Every row belongs to one group in each of 2 separate groupings. Each group adds its own fixed numbers to the row, and there is some noise. The rows also spread widely along 5 directions, which tell nothing about the answers.
(in the rows, 128 means zero)
Some rows, each with its group in each grouping after it:
[125 172 154  81  89 130 149 132  90 116 125 159 140 151 108 100 131 156
  82 162 161 164 105 104 107 152  82 133 107 149 150]
Q_177 Gimet
[122 146 177 136 107  89 163 108 148 196 100 122 143 133 107 116 108 112
  85 152 138 150  85 148 113 131 199 164 181 204  94]
Q_970 Biboz
[105 183 152 114 114 172 144 165  88 107 135 182 135 127 105  98 146 128
 122 170 171 164 146  73  97 151  86  80 105 101 140]
Q_148 bosi
[112 158 154 136 127 145 148 155 127 156 128 154 163 137 101  94 116 112
 121 149 141 166  92 148 117 144 169 119 140 156 102]
Q_970 Biboz
[110 191 174 112 116 157 140 133  96 138 126 144 146 146  83 103 137 136
 114 179 134 167 119 105 111 143 102 109 127 139 137]
Q_148 Gimet
[ 84 186 112 143 129 123 181 127 131 179 117 124 133 119 117  75 109 120
  99 123 147 165  83 160 119 168 172 136 141 165 110]
Q_177 duguv
[ 93 206  91 142 126 155 172 174 108 117 149 144 159 136 118  68 109 114
 143 135 153 175 123 154 133 144 157  96  86 112 132]
Q_177 rup
[120 214 111 142  92 134 161 110 124 161  90 129 192 133 112 148 143  61
 167 165 143 193 173 146 140 105 175 114 151 146 130]
Q_177 Dag
[109 177 102 126 103 121 168 165  82  99 166 184 161 150 151  94 135  95
 162 136 170 171 192 117 150 110 136  86  95 102 166]
Q_148 rup
[152 163 175  73  79 114 137  98 108 145  95 135 157 135  98 124 137 135
  90 189 169 162 109  96 104 131 101 147 140 175 149]
Q_177 bosi
[106 119 107 128 117  92 190 186 121 152 161 177 131 155 153 109 108 128
 108  87 180 138 118 143 120 142 150 121  89 132 139]
Q_970 Dag
[ 90 153 151 114 124 158 142 163  76 101 139 187 171 138 111 102 136 121
 144 143 159 179 123 109 118 135 117  86 116 102 141]
Q_970 duguv
[128 170 172 116 122 135 130 123 105 161 115 145 192 120  98  81 129 136
 125 163 142 165  98 134 120 138 118 134 167 176 140]
Q_148 duguv
[139 197 153  96  84 145 141 102 117 133  88 128 177 123  90 138 141  97
 130 202 154 190 141 105 118 116 127 126 141 154 136]
Q_177 bosi
[ 96 194 122 143 123 158 167 165 111 135 138 177 155 134 116  90 124 102
 135 148 145 162 150 143 125 130 163  88 122 115 120]
Q_148 Biboz
[ 86 154 137 135 133 112 183 167  97 131 167 171  92 155 135  70 104 141
 100 112 188 139 125 112 111 152 134 117  90 123 135]
Q_148 rup
[147 153 154 107 105 109 142 127 109 155 134 168 183 141 117  81 121 128
 121 166 149 147 123 149 122 133 119 134 150 175 146]
Q_148 Biboz
[ 66 207 126 150 101 141 169 120 114 121 107 132 111 148 116 135 140  91
 111 168 156 182 153 104 116 126 175 109 126 118 118]
Q_177 rup

New rows, each followed by its group in each grouping:
[ 91 191  95 111  88 158 173 160 106  97 138 167 120 137 122 116 133 101
 137 148 178 170 169  97 116 133 144  82  83  88 138]
Q_177 bosi
[101 173 148 127  99 111 168 114 130 156 115 146 119 139 129 110 119 117
  85 156 163 150 113 135 101 145 160 137 143 165 113]
Q_177 Biboz
[ 63 218 111 150  94 146 187 113 130 141  99 125 102 142 107 139 134  85
 108 172 127 183 167 125 128 117 196 100 136 120 115]
Q_177 Gimet
[135 165 178 125 127 149 123 123 127 167 105 135 184 125  80  99 121 117
 118 186 134 170  76 151 102 137 156 138 167 182 111]
Q_970 Biboz
[143 184 109 119 120 126 162 149 127 188 127 132 205 131 113  76 112 119
 129 133 146 161  91 176 130 153 136 135 128 171 126]
Q_177 Dag
[ 70 190 135 143 109 139 187 121 128 156 100 139 113 143 118 137 143 113
  95 146 167 159 133 113  98 152 159 119 123 133 100]
Q_177 Dag
[102 143 181 110 111 143 144 158  88 116 142 197 146 150 111 113 132 129
 109 161 172 153 109  96 100 142 111 107 120 123 131]
Q_970 Biboz
[ 98 179 112 171 145 166 171 171 131 160 120 145 180 135  99 108 126  91
 158 129 144 179 114 154 122 133 188  96 128 123 113]
Q_970 Dag
[127 166 147 135 139 153 145 157 126 157 117 138 195 121  84  87 114 111
 135 158 127 169  85 164 124 141 166 123 148 170 117]
Q_970 Biboz
[136 172 120  96  84 136 157 156  92 113 141 160 155 140 122 106 143 116
 134 155 180 175 141 115 118 136  99 102  96 111 161]
Q_177 bosi
[114 173 175  89 104 159 137 159  74  97 136 198 152 148 104  85 143 160
 101 170 173 165 104  99 103 164  64 103 110 129 135]
Q_177 Biboz
[108 163 205 115 115 154 127 127  91 126  95 170 149 150  86 131 141 128
 102 202 153 165  99  83  96 134 120 120 151 138 112]
Q_970 Biboz
[ 45 180  99 173 142 135 204 157 136 160 146 156 101 125 138  79 108 105
 125  93 145 153 137 153 124 156 206  96 120 125 112]
Q_148 duguv
[ 66 199 152 134 109 157 171 113 115 133  95 141  94 147  92 129 136 128
  70 177 146 169 115  94  97 156 142 113 123 130 113]
Q_177 Gimet
[165 175 126 110 117 156 131 162  92 123 133 142 240 141  89  90 119 102
 176 169 114 194 123 169 157 106 133 116 141 147 163]
Q_970 Gimet
[100 207 128 120  90 155 156 128 116 118 101 138 136 127 101 125 140 101
 121 184 157 170 153 101 108 130 141 109 116 117 132]
Q_177 bosi
[104 173 206 126 143 198 113 142  96 141 100 144 187 127  56  85 139 141
 115 196 132 175  57 117  90 160 122 120 152 158 103]
Q_970 Biboz
[152 186 138 114 123 130 125 137 103 138 134 143 215 140 107  95 130 101
 154 171 147 176 152 142 150 100 134 123 148 160 158]
Q_148 rup
[136 171 114  87  88 114 146 127  89 122 130 154 197 132 140  99 124 106
 147 147 164 183 142 147 153 121 121 120 136 149 177]
Q_177 duguv
[ 59 137 196 137 103 101 183 111 136 149 111 165  59 160 124 152 119 117
  54 149 175 128 110  89  82 139 186 139 141 145  92]
Q_970 Biboz
[140 152 130  75  70 106 158 138  98 111 138 167 140 145 134 124 133 120
 110 155 194 166 156 101 119 123 100 122 101 133 174]
Q_177 bosi
[ 96 184 123 138 129 133 161 122 125 177 108 111 160 114 104  73 111 121
 107 141 133 171  72 158 115 167 164 138 147 180 108]
Q_177 duguv
[136 175 184 107 133 168 131 140  90 138 128 147 172 141  77  71 132 163
 104 184 127 161  82 113 110 152  78 120 127 157 139]
Q_148 Gimet
[ 89 137 149 118 115 157 163 190  81 111 151 207 135 161 124 116 142 139
 116 123 191 152 122  97  96 148 103  88  80  91 130]
Q_970 Dag
[135 158 104  96  66  92 180 147  92 119 141 187 173 165 159 126 137  98
 135 120 188 158 176 129 140 112 119 107 100 115 175]
Q_177 Dag
[140 191 190  78  90 170 122 108  92 110  82 138 180 124  72 132 158 121
 115 218 157 183 122  78  98 129  88 118 130 144 142]
Q_177 bosi
[ 90 162 101 157 124 129 193 179 129 153 172 183 121 139 145  71 108 111
 123 101 157 144 137 160 124 152 172  95 107 128 126]
Q_148 Biboz
[119 136 136 123 121 110 157 146 120 161 131 139 171 138 122  91 107 111
 121 128 148 161  89 159 136 136 160 138 151 175 141]
Q_970 duguv
[110 219 102 154 132 164 171 142 136 189 106 112 192 116  95  93 127  93
 141 148 132 175 110 177 130 144 178 121 136 158 105]
Q_177 Dag
[118 135 100 116 112  85 183 165 111 148 176 178 142 139 170  63 102 133
 125  86 173 134 133 156 149 140 140 129 111 148 168]
Q_148 duguv
[119 177  88  95  74 115 186 142 123 119 138 155 128 142 146 120 122 101
 122 138 179 160 173 122 131 131 147 115  96 127 151]
Q_177 bosi
[136 207 114 123 102 124 157 104 136 177 103  90 180 140  88 108 111 110
 113 175 109 181 115 172 137 129 171 142 153 188 128]
Q_177 Gimet
[113 153 135  85  68 104 175 136 101 114 134 166 104 144 138 128 129 129
  81 152 196 151 155  83 105 134 113 126  93 125 155]
Q_177 bosi
[108 172 156 106  92 119 170 122 105 137 114 162 131 155 134 138 142 122
  86 148 190 147 134  97  97 143 114 120 120 138 127]
Q_177 Dag
